The same things were measured in two ways. Each way mixes the same 9 hidden numbers, adds some noise and spreads widely along 6 directions of its own, which tell nothing about the thing.
Some things both ways: the first way, then the second way.
[  8   7  -5   2   3  -4  -4   4 -12  14 -19  19   8  17 -11  -3  -1   0
  -1 -10 -10 -11 -27   8   2 -19]
[-28   9 -10  10  -2 -30 -13 -11 -26 -18  22 -24 -33  -9  -9  -7]

[-18  -1   1  -1  31 -26 -11 -11 -19   8  22  33 -43  14 -16 -47 -26  44
  -1   7  -9  -9   7  16   6   6]
[-40 -31 -12 -30  27  30  23   6  35 -44  16  24  35  -2   7  14]

[ -9  -5   5  13 -14  16   3  -8  -2 -14  19  -9   3  -5 -12   8  -2  -4
  -2 -10  -1   2 -10 -11  -1   6]
[-24  27  -8  14  -4 -13  33  -5  14 -18 -15  -1 -10 -13  -4 -34]

[  9 -17 -13  -7   1   1  -3   3   4   6  -4  -2  -2   3   2   7 -22 -14
   5 -16  -4  -3  -8   8  10 -15]
[ 13 -14  26   7  -7 -15 -30  -2  26   5 -17 -27  12  20 -22  12]

[ 32  24  23  23 -25 -22  22 -28 -21  13  -3 -30 -11  15  -6  18  22  27
 -13   3 -14 -26   0 -37 -17  -3]
[ 35   9   6 -19 -29   8   1   3 -25  15  14  26 -15   4  45   1]

[ 25  24  35  10 -14   1  27 -21  -8   5   4  -5  -7 -11  10 -19  14 -18
   6 -13  17 -11  22 -17   3   6]
[-10   6   3   2  30  38   6  -1   5   5   9  15  25  11  -7 -13]

[  6   3  -9 -26  -2  14  12  24 -12  -4   6   0   9  -3  -1  11  15 -66
  -7  -7 -23   8 -11  -6  -4  -5]
[ 40   9 -12 -14  -3  12 -31  -3  -1  14 -33 -17 -10 -10  10  30]

[ -7  29  16   5   2  30  18  -3  -1  -8   1  27   6   0 -10 -19  18 -31
  11 -13   6  -4  -6  19  15  -1]
[  3   2  15  21 -19  11   7   7 -15  29  29  40   3 -16   6  22]

[  4 -26 -12  -5   5  -5  23  20  -4   5  -9 -14 -20  -2   2  -1 -11 -32
   2 -14   1   5  26  -9   3  -8]
[-65 -27  -6  -5  36 -17  59 -42  -4 -84  38  18  31 -25  -3  -4]

[-24   0  -7  30 -15   7 -11  -9  12 -11  27  -9 -20  11 -12 -14  -9 -10
  -3 -11  -6  10  -4  20  -7  12]
[-31  35 -43  -6   7  18   8  24  26   3 -19 -23 -47 -20  14   6]

[ 14 -27   2  -6 -36   4   8  14  25 -22  17 -52  -2 -29  -2  29  16 -41
  -1  -9  12   4  20 -35 -12   7]
[-21  39 -39  -6 -17  19  17  30  15  -1 -25  -7 -32 -31   9 -11]

[ 38  -5  16 -10   9  -5  12 -16 -34  38  11   3   4 -14  11   3   5 -12
   8   7   1 -17  36 -30   6 -22]
[  9  11 -29   5  11  16  15   8   6  25  -5  19  -1 -10   2  17]

[ -4  19   8 -17  11   1  35  12 -41  -7   3  21  17   8 -20   8  22 -13
  -1   2 -14 -12 -30 -40   9  -2]
[  6  15   9  -5 -12 -28 -24 -44 -48 -14  21   5   0   2   3   0]

[  8  -7   0   4  -6 -16   7 -11  -3   8  14 -14 -29  -7  -7 -10 -14   5
   6  -7  15 -10  10 -10  -3  15]
[-80 -35   5  22  21 -24  13  13  59 -35  64 -34  12  20 -43   5]

[  4  26   8 -17  10  -2   8  -5 -36   1   4  29   9  11 -15  -4   5   7
  -9   2 -23 -12 -41 -14   2  -3]
[ 14  15 -24 -18   0  12 -42   0  -9  27  14  -2 -18  17  12  34]

[-15  34   4  24 -15  16  10 -35   5   1  12  -8   4   6  -8  -9   1  -8
  18  -2   4 -10 -23  19   0  19]
[ 11  -7  12  -4   6   0  16 -19 -22   0  32  -7  23  14  -1   4]

[  6  20  -2   7 -20  22 -13  13   9  -3 -17  17  29   6  -8  -1  17 -46
  -3 -21  -7   6 -39  21  -3 -19]
[ 12  -9  30   0  -6 -21  -2 -27  -3 -36  -4 -22  32  -9 -13 -29]

[-11  -6  -1  -1  13   9  14   8 -21  10   7  12  -2 -12 -12 -14  11 -23
  10   8   7   4  24 -12   1  -4]
[-52   4 -30   5  23  -7  26  12  14  -9  -5  -6 -14   1 -16 -10]

[  9  14   4 -22  19  -6  -5   1 -32  16   3  27  23  -1   1 -20  15 -12
  -1  23 -23   1   2 -12   1 -34]
[-19  36 -11  -9 -12 -14  34 -34 -40 -26  18  -6  -1 -24  12 -29]

[  7  38  27  37 -18  15  23 -17 -11  -8   2  11 -10  20 -16  -9  21   3
 -11 -22   0 -10 -12  -1   3   1]
[ 45   0  23 -15 -17   8 -50 -13 -26   7  -5  28   8  11  17  -4]

[ 15  -8  17   4  -2  31  15  -8  -4  -2 -15  -3   7 -19   3   5   5  -9
  -6  -6  -2   1  24  -2   0 -14]
[-36  25 -31  23  -8  -5  12  32  12  15   6   6 -54  18  -8 -13]

[-22   6   2  13  14  42   4  17  -5   1  -9  37  12  -3  -7 -30  18 -53
   4  -7  -2  19  18  31   5 -20]
[ 16  19 -24  -3   2  21   5   5 -39  20 -20  26 -25 -24  20   6]

[ -7 -12 -12  -7 -14  24  -8  23   5 -23 -30   9  -2 -16 -22   4 -18  -8
 -19 -27   2  14 -44   9 -17  17]
[ 13  -1  -6  16   4   5 -50  32  -6  39   1 -16 -41  36 -14   1]

[-30 -20 -14  12   7   9  10  -5  -5 -11  22   0 -29  -5 -22 -13 -29  15
   7  -9  16   5   3   2   6  22]
[ -4  -9  25  18  -2 -30 -35  -7   2  -1  -4 -22   1  32 -35 -13]

[ -1 -10  -2 -15   0   9  17  19 -18  -4 -11  -1  13  -4  -8  17   3 -27
  -2 -10 -12  -2 -20 -24  -3   1]
[  0   5  12  21  -7 -21 -11  -5  -2  10  19 -18 -22  15  -8   9]

Other things, the second way, with their names:
(53): [-21  14   4  22  -5 -61 -15 -20 -32  -1 -14 -38 -36 -10 -20 -28]
(471): [ 62  -3  29  -8 -30   4 -39  -1 -32  20  -5  22  -1  20  21  -3]
(164): [ 14 -16   3  16  -8 -33  -7   5  -2  18 -15 -32 -15 -10 -13  13]
(332): [ 22 -48  11 -11  11 -12   6  10   6   1 -31  -7  12  11   0   7]
(43): [ -3  -5 -39 -30  14  18 -17  14  26  -3  11   1   3  32   1  18]
(63): [ 23   9  -7  24  -1  -7  31  -9  -5  -2  12  -5 -19 -40  14  15]
(425): [ 43  -4  18 -23   3   7   5 -32 -31 -19 -18 -11  36  11   5 -13]
(236): [-27 -36  -3  -4  22   6  48   9  77 -48 -19  23  29   8  -4   7]
(119): [ 63   4  15  -4   2   5 -53 -12 -43  51 -30 -13  -7   9   7  15]
(414): [  3  10 -31 -19  10  30  14   4   1  -5 -10  28   9  -9  12  15]
(24): [-15  14  -4  18  -8 -48   4 -17 -13 -25   0 -45 -20  -3 -25 -37]
(16): [ 56  10  -3 -29 -18  30 -35   0 -41   6  -5  23 -16 -13  44  15]
(367): [  8 -26   8 -35  26  19   6 -13  27 -26 -19  -2  49  17   4  -1]
(288): [-43  10  25  20 -16 -28  34 -33 -10   0  68   9  28 -28  -2   4]
(431): [-19  -7 -18   9  21   8 -35  22  42  19  42 -34 -25  42 -19  53]
(252): [-42 -21  12   6  17  -5  22 -21   0 -26  49  17  30 -25  -3  13]
(201): [  0   4  -8  12   2   5  11  22  20  33 -34  14 -19  -5   4  12]
(237): [ -2   2 -28 -25  15  33   1  14  -3 -21 -52  22  -1 -17   8 -12]
(442): [-18   6  -4  17  11 -18  28 -12  -8 -17   5 -10 -11  -3  -8 -19]
(56): [ -5 -17  18  17   5 -11 -10 -16  21 -27  42 -29   2  -2 -10  27]
(137): [ 11  29 -35 -20   5  15 -15  -2 -24 -12 -20 -21 -37  -7  15   4]
(25): [-40  19  10  28  -8 -10  12  -5  23 -20  31 -18  -2  -1 -22 -22]
(344): [-26  29 -20  27  12  25  25  38  41  37 -11   2 -28   1  -5  -5]
(265): [ 17  10  19  16 -29 -16  -3   5   7  10  -3  10  -3  12  -1 -29]
(189): [-45  11 -16  15  10   9  19  29  20   7 -30  14 -32 -11  -4 -11]
(255): [-24   7  19   3 -21  -2  42  -8  11 -27  20  30  33 -20   6 -37]
(33): [ 33  14 -36 -24  25  15 -40  -3 -12 -11 -18 -45 -20  15  -1  -4]
(251): [-24   8 -53 -30  -1  29 -22  33 -13  12 -10  11 -31 -27  16  28]
(388): [  2 -26  26  19   2  -8  51 -17  32 -25  13  13  36 -29   1  16]
(282): [ -6 -14  -9  -6  -6   3   1  16  -3  -1  -7  23  -3  -5   4  11]
(234): [ 16 -23  20 -16   1  -7 -25 -24 -21  -5  30  12  21  18   8  23]
(23): [ -2   8   1   7   2  18 -27  28  21  33 -20 -10 -19  32 -11   4]
(292): [-18  15 -13  16  18 -22   7 -37   1 -46  28 -17  -2  -4 -16 -18]
(400): [ 18 -25 -14 -25  22  25 -32  21  22   6 -28   7   0  29   5  19]
(127): [  7  -7  25   2 -19  10  60 -13 -36 -43   6  50  20 -41  28 -32]
(337): [ 47  19 -40 -20  10  12 -64   3 -46  35 -35 -15 -32   8  -2  21]
(439): [  1  -3  -9   9   6 -21   4 -16  11 -34 -14  -2 -10  -9  -5  -9]
(73): [ 38   7  14   7   1  -7  -3 -21 -44   4  -6 -11  -5   1   5 -16]

Some of these things the first way, each followed by its name:
[ -3 -20 -15 -15   8   3 -46  16 -13  11 -21  38  24   2  -8  -3 -25   6
 -14 -10 -28   6 -52  17 -11 -16]  (33)
[ -4 -12 -15 -18  21 -21 -18  22  -8   9   0  31 -21   2 -19 -29  -6   9
  -1   6   0  -1   2   9   3 -17]  (251)
[  9  16 -16   8  -4  -9   1   3 -23  25 -23  19  19  25 -22  14   4   2
   2  -9  -8 -17 -53  -7  -1 -24]  (53)
[-21 -33 -22  -3  29 -17 -19  22 -23   7 -18  43  -7  14 -19 -24 -40  37
  -6  -7  -8   5 -24   5   5 -20]  (234)
[-13 -15 -14  -2  -3  30   3  15 -12 -16  11   4 -15  -4 -14   9 -12 -29
 -21 -18 -17  18 -11   8  -8  11]  (439)
[ 21   1 -15   0  -4  -3   6   6 -18  41  -9  -5  11   5  -6  17  17 -43
  10  -1  -3 -13   1  -8  -5 -20]  (164)
[ 35  17  24 -24  -7   8   7  -4  -5  -3  -8   7  20  -9  12   3  13 -24
  -4 -12 -12 -11 -11 -10   6 -16]  (25)
[ 19   7  25   6   3  26  20 -10 -30  16  13  12  11  -7  13  -3  15 -43
  -5  -8 -13   1  30 -11   5 -16]  (292)
[ 36  22   5  -7   0 -33  -4 -26 -20  27  -8   4  -5  22   2  -2 -13  30
  -5   0 -21 -28 -28  -3  -1 -16]  (367)
[ 47 -32   1  -8 -40 -13 -10   9  26 -19 -15 -43  -4 -23   7  22 -16   5
 -18 -25  15   6   1 -29 -11 -19]  (255)
[ -2  16  33  47  17  -8   7 -18 -26  39   5  32 -11  30  -2 -37  27  10
   7   3 -11 -20  50   7   8 -30]  (16)
[ -2 -15 -15   8  19   2 -37 -14  -1  29  -1  34   0  23   2 -17 -41  11
   6 -15 -17  -7 -19  51  16 -26]  (388)
[ 19 -12  -1  -7  -1  -9  20   4 -21  15  -1 -13  -8  -2  -7  17   0  -9
   2  -5   0 -13   5 -31  -1  -3]  (201)
[ 50  50  24   2 -48  -9  50 -12  -2   2   3 -40  25   0   4  27  51 -55
  12 -14  19 -22 -15 -57   1  -7]  (288)
[ -1  14   1  17  -8 -26  11 -47  -6   6  42 -24 -48  30  -9   6 -33  33
   7 -14 -13 -34 -27   5   4  44]  (56)
[ 13 -11 -26  -9  -2 -15 -16  13 -13  16 -28  13   4  12 -10   5 -30   4
  -6 -19  -7  -2 -48   3  -4 -17]  (119)
[ 23   1  19 -15   3  18   9   8 -26   8  -9  12  21 -21   4   0  25 -31
  -9   7  -9   5  22 -23  -4 -26]  (43)
[ 15 -17 -10 -37  -6   2  -6  37  10 -20 -32   5   4 -11 -13  19  -6 -17
 -15 -20 -12  -1 -41  -4  -5  -5]  (237)
[ 19   9   0   1   6  -3 -12 -23 -12  27 -19  16  12  16  -1   4 -20  24
   3  -6 -18 -22 -36  17   6 -19]  (442)
